The first 9 rows are patterns. Each new row is the sum of 2 different patterns, raised or lowered, with some noise. Before adding, each is slid sideways (what falls off one end comes back at the other), maybe read backwards, and multiplied by a number that may be negative. Names go in the order of the patterns.
Known rows, each followed by the names of its patterns:
[ -3 -13  -3 -10   7   5  -4  -8   1  -6  10   3  12 -11   4   0   5  -7
   5   7 -16   2  19   1  12  -9 -14   7 -10  -1   0 -26   3 -14]	J201
[  8   5  -9  -4   8   4   6   9  -3   4   8   0   2 -15  11  -4   8   0
  20 -12   2 -20  15  -4  -2  -1   4  13 -11  -1   0  -8   1   3]	J114
[ -7  15 -11   4   2   4   2  11  13  26  12  -1   8   5   1  -3  -7 -14
  -6   5 -16  -4  -6   0  -2  -1   0 -13   0  14   4  -2   4  12]	J9
[  3   2  -1  11   7   3  15  -9   3  -3  -3   3  10 -10 -12  -5   1  -7
   3   3  15   5   9  -8 -14  -6  -6  12  -6  -9   4   0   8   2]	J808
[-14  -2  10  -4  -5  -3  15  -2  -9 -13   0  -7   4   2  -5  -1   8  -1
   2 -10  12  11  -2   8  -6 -15   1  13   3  12   6  -1  -2  -3]	J502
[  4  -6   5   2 -14 -12  -4   9   1   1  -1 -15  -7   6   7  10  -8  21
   1  22   5  -7  -2   4   4   0  -3  29  -8   4  -1  12  -1  15]	J423
[  1  -2   6  -1 -14  11   6   7  -6   7  23  10   6 -16  14  16  -5  -8
   3  -3 -11  -9   8  12   9  11   4 -22 -11   1  14  19   8  -3]	J4
[ -4   1   5 -16   1  17 -13  10   3   0  -4   7 -20 -11   8  -6  16  11
  24  -3  -2  15   9   4   4 -10  17 -12  -8 -11 -13   1  11   5]	J596
[  9 -18  -1  -7  -3   8 -14  10   4  -3   9   0   9   1   1 -14  -7  -1
  -2   5   8  -1  -7 -11  -1  15   5  -9   3   0   2  -6   0  -7]	J450

New rows, each followed by the names of its patterns:
[ 21  -4  19  22   8 -14   6   3   9  17   1  12  15  19  29   0  20  12
  30  13  20  15  -7  10  18  13  20 -11  27  -2  31 -12  11  -2]	J201 J114
[-11  -9 -24  -9 -16   0 -12   4 -24 -13 -37  -2 -23 -15  -7  -7  -6 -23
 -20 -19 -16 -14 -11 -11 -10 -19 -18  -8  -6  -9   0 -13  -9 -14]	J114 J502
[ -8 -11 -23 -12 -22  -7   4 -23 -10 -15  -9  -3 -28 -10 -15   5 -19 -17
 -14 -10 -11  -6  -6  -3 -23 -20 -24 -13 -17   0  -9  -9 -24 -26]	J201 J4
[  7  -5 -12   8  -8 -18 -19 -20 -23 -19  10  -3   0 -20 -18 -21 -16 -11
  -9 -30 -21   0 -11 -25 -20  10  -6  -1 -20 -17  15 -10  -6 -16]	J9 J4
[-12  -6  -8 -14 -17  -1 -10  -9 -11  -4  -5 -14  -8  -9 -16 -12  -5 -11
  -8  -6 -13 -14 -11 -18  -4  -9 -10 -15 -12 -11  -6 -16  -7 -16]	J114 J502
[-16 -17  -3  -4 -27 -17 -21 -12 -18  -8 -13   8  -4  -9 -16 -30 -22 -27
   0 -16 -26 -13 -14  -8  -6 -17  -6  -9   1   0  -9  -6 -21  -9]	J808 J596
[16  5 26  9 12  4  6  5 28  5 17 12 15 34  3 19 14 15 13 20 12 12  9 14
 15 18 10 15  3 20 14 12 11  7]	J201 J114
[-11 -11 -12  -4 -10  -9 -10 -27 -10  -9   1  -2  -6 -13  -3  -3  -4  -8
  -5 -12  -4 -16 -20 -14   3  15   1  -6 -15   1   5 -18  -9 -14]	J808 J4
[ -1   7   8  -4  -9  -6   9   0 -10  -9   3  -8  -5  -3 -12   4 -13  -7
 -18  -9  -1 -19   2  -5 -10  -7  -3  -2 -13  -8 -19 -11  -4  -4]	J9 J450
[-24  12   9  -3  -1  14 -10 -17  -3 -13   5   6  38   5  -3   2  -8  -4
   6 -10  17 -15  -7   1 -22  -4   4   8 -10 -18  -4 -19  13   3]	J4 J596
[  1   4   7   1  -2  -5   1   0   2   1   8  -3  -7   0   7   5  -5   4
  -1   4   8   1   7   6  -2  -6 -10  10  -2   7   4  -2   3   3]	J502 J450
[  6  -2  19   2 -12  23  -7  20 -10  -9  -8 -10 -12  22  -7  -4  -2  -7
   2 -10   2 -11  -9  -5  11  -6  -2   0  -5   1   6   3  18  -9]	J201 J114
[  3  -6   8  -9  12 -14   9   0   3  -2   7  11  15   6  -3   3   4   4
  -5 -10 -13  -5   8 -13  -2   1  -6  -3   0   1 -10  -6  19   2]	J114 J9
[ -2  -6   4   9  13  13   1   5  10  -1   9   5  14   2  -2   8 -13  12
  -8  21   1  20   3  13  -4   8   8   9   1  -3  14  17  21  11]	J114 J4
[ -9  -7   9 -11 -11 -10  -6  -4 -21 -16  -6   9 -28 -20   8   7   0   3
   5   3 -13 -26 -15  -9 -12  15   5   4 -20 -28 -20  -2 -11   1]	J502 J4
[  8  -8  -1  12  37   9  -2  15  26  10   9  25  16   8   1  11 -13  13
  35  22  10   3   2   5   4  13   4  15  10  25   0  14  17  21]	J423 J4
[12 11  8 17  4 21 25 12  4  6 17 23 18 17  7  8 -1 12 13 24  8 14  7 17
 17  2 21 17  9 16 -7 13  2  9]	J808 J450
[ 12  -1   7   1  -9   3   4  -1 -14   4   8  11   7  -4  -3   6   2  13
  14   7  -2  -1   3   0   2   2   0   6  -1  14   9  10  13  -9]	J201 J450
[-10 -29 -21 -28  -4 -14 -30 -20 -19 -26 -14 -34 -24 -13  -9  -4 -11 -13
 -18 -26 -16  -9  -7 -25 -22 -16  -4 -17 -21   4 -31 -19 -27 -23]	J808 J4
[  5  -7   6   0  17 -13 -18   6  -6  -4  -7 -14  -6 -18 -16 -21 -23  -7
   6  -7 -23  -9 -15 -19 -13   4 -25   5   2  -9 -12  -2 -33 -18]	J423 J596
[  3  -3  10 -18   4   0   2  -6   1  -7   8 -16  -3   6  -9 -12  -3  -1
   2   2  -2 -10  -7  -5  -7   4   7  -2   4  -2  -9   1  -9   1]	J596 J450
[ 16   0  18   8 -12  19  22 -13  20  12  20  -7  -1  -4  10  15  32  18
  14  -6   5   8  28   2  20   8  19  21   7  15  -8  22  27  -7]	J201 J4
[16  4 -7 11 22  3 20 -1 15  5 14  0 -1  1  6  3 10  4  0 -9  5  4 -1  1
 17 -7 13  5  3  3 18 -1 11  7]	J201 J423
[  1  -6  -4  15  11  21   6 -10   8   4   8   9 -14   3   1 -13   4 -11
  -8   0  11   1  -5   6  17  -8  -7   5  12   8   1  10  -6  14]	J808 J502
[ -6 -11  -4   0 -10  13  -5  -7 -14 -13   0   6  -3   0   3 -11  -7  10
   9  -8  -8  25  12  19 -27  -5 -22   1 -13  20  -3   4   5   5]	J114 J808
[  9  33 -13   3   8  12   4   3  27  -6   3   8  -9  16   1  -5  -5  -6
  14  14   4   7   4  18  29  39  16   2  33  13   5  14   3  16]	J9 J423
[  0 -12 -13 -21 -10 -20 -18 -26 -19 -14  -4 -23 -20  -9  -9 -20  -6 -14
 -17 -17 -25 -30 -22 -11   1 -16 -21 -21 -29 -24  -8  -5  -7 -22]	J423 J4
[  6   3  -3   8   8   6   0  19 -11   7 -10   6  -2  -9  -1  10   7  -9
   2  -2  -6   0   7   1   3 -10   0   5   6   6   4  -4   7   6]	J201 J114
[ -3  -1  11 -10 -11  -5  17  10  13  15 -19   6   2  -1   0 -12  12   2
  -7  -9 -13  12 -11  20  25 -14   4 -11  -3   1   9 -18   5  13]	J201 J596
[-19   0  -8 -11   2  -9 -10  -4   4  -8 -12   1  -6 -17 -24 -22 -18 -10
   7 -19  -3 -19  -8   4 -20 -14  -8  -9   1  -8 -17 -13 -12 -16]	J201 J808
[-10   2  -5   2 -19 -22  -4  12 -12  10 -27  -5 -19   3 -21 -22 -16  -4
 -15 -11   2 -21 -41 -10 -19  -7   4  -8  -2  -2 -12  15 -20  23]	J201 J423
[  6  -6   0  -8   5  -5  -5   6 -14   2   5 -10  -6 -16 -11  -5 -10 -16
 -18 -16 -14 -11  -5 -14 -10  -5 -11  -4 -11  -8  -9 -12 -11  -6]	J201 J9
[  3  -6 -26  -4 -14 -21 -17 -28   4 -18  -4 -23  -7 -10  -8 -24 -17   0
 -14 -23 -15 -16 -12 -14 -14 -13 -22 -24  -4 -13  -1 -13  -4 -19]	J423 J450
[  0   1 -15  17 -14   4 -24  -9 -11   2 -20  -3 -11  -6 -17  -9  -3  -5
  -9  -4 -17 -11  -4 -13  -6 -12 -13   2  -8  -2   2 -15  -8  -6]	J114 J808
[ 17   8   7   6  10  31  13  13  -2  15  17  20   4  15  12 -12  15  29
  20  22  11  -2  22   9   0  17 -13   8   0  -5   7   3   4  13]	J201 J450
[  0 -14 -20 -28  -7 -14  -4 -11 -10 -24   8 -26  -8  -9 -19   0  -9 -35
  -8 -25 -13  -1 -17 -22 -11 -32 -19 -27   1 -16 -14 -20 -18 -11]	J201 J808
[-10 -14 -18 -35 -28 -12 -21 -29 -10 -37  -5 -22 -12 -15 -26 -21 -23 -30
 -22 -22 -27 -32 -18 -16  -4  -3  -7 -11   7 -19 -12 -13 -11 -17]	J9 J808
[ -2  20  17   5  25  14   0   2  -5  16  22  -1   4   8  -1  13   4   9
   3   6  17   3  13   7  12 -10  16  14  29   5  15  19   9  21]	J201 J114
[-20   0 -14 -11  -8   3 -18 -14 -21   6 -15  -1  -5  -2   6  -9 -19 -19
 -20 -14  -5 -14 -18   5  -3  -1  -6 -10 -13  -9   4   6  -6  -8]	J808 J450
[ -2 -18 -19 -12  -8   3 -19   7  -1   4   7  -8 -15 -17   0 -10  -7   5
  -1 -27   4 -26  -3 -10  -5 -14  11   8 -20  -3 -20 -20 -27  -3]	J114 J596
[ -8 -18   0  -8 -24 -25 -20 -25 -34 -11 -16   3 -20 -27 -31 -23 -25 -29
 -40 -31 -15 -15 -26 -19 -17  -5  -4 -24 -27  -3  -2 -19 -26 -10]	J9 J4
[ -6   6 -19   1  -2  -7 -13  11 -21  -7 -13  -7 -13 -31  -5   1 -13   1
 -20  -7  -1  -2 -20 -28 -11 -13  -5  -1  -9 -27 -22  -8  -4 -20]	J201 J423
[  8  12  -7  14  17  12   8 -12  14  20   2   5   8  -2  -5  -5   9  10
   7   4   2 -17 -17   0  11  19   8  -2   3  -6   7   6 -10  10]	J9 J4
[-17 -15   1   5 -24 -14 -10  20 -15 -27   0   5  -5   6  18   8   2 -11
 -22 -16   2  15  17   6 -22 -16 -10   7  -4  -4  -5   2   3 -12]	J502 J4
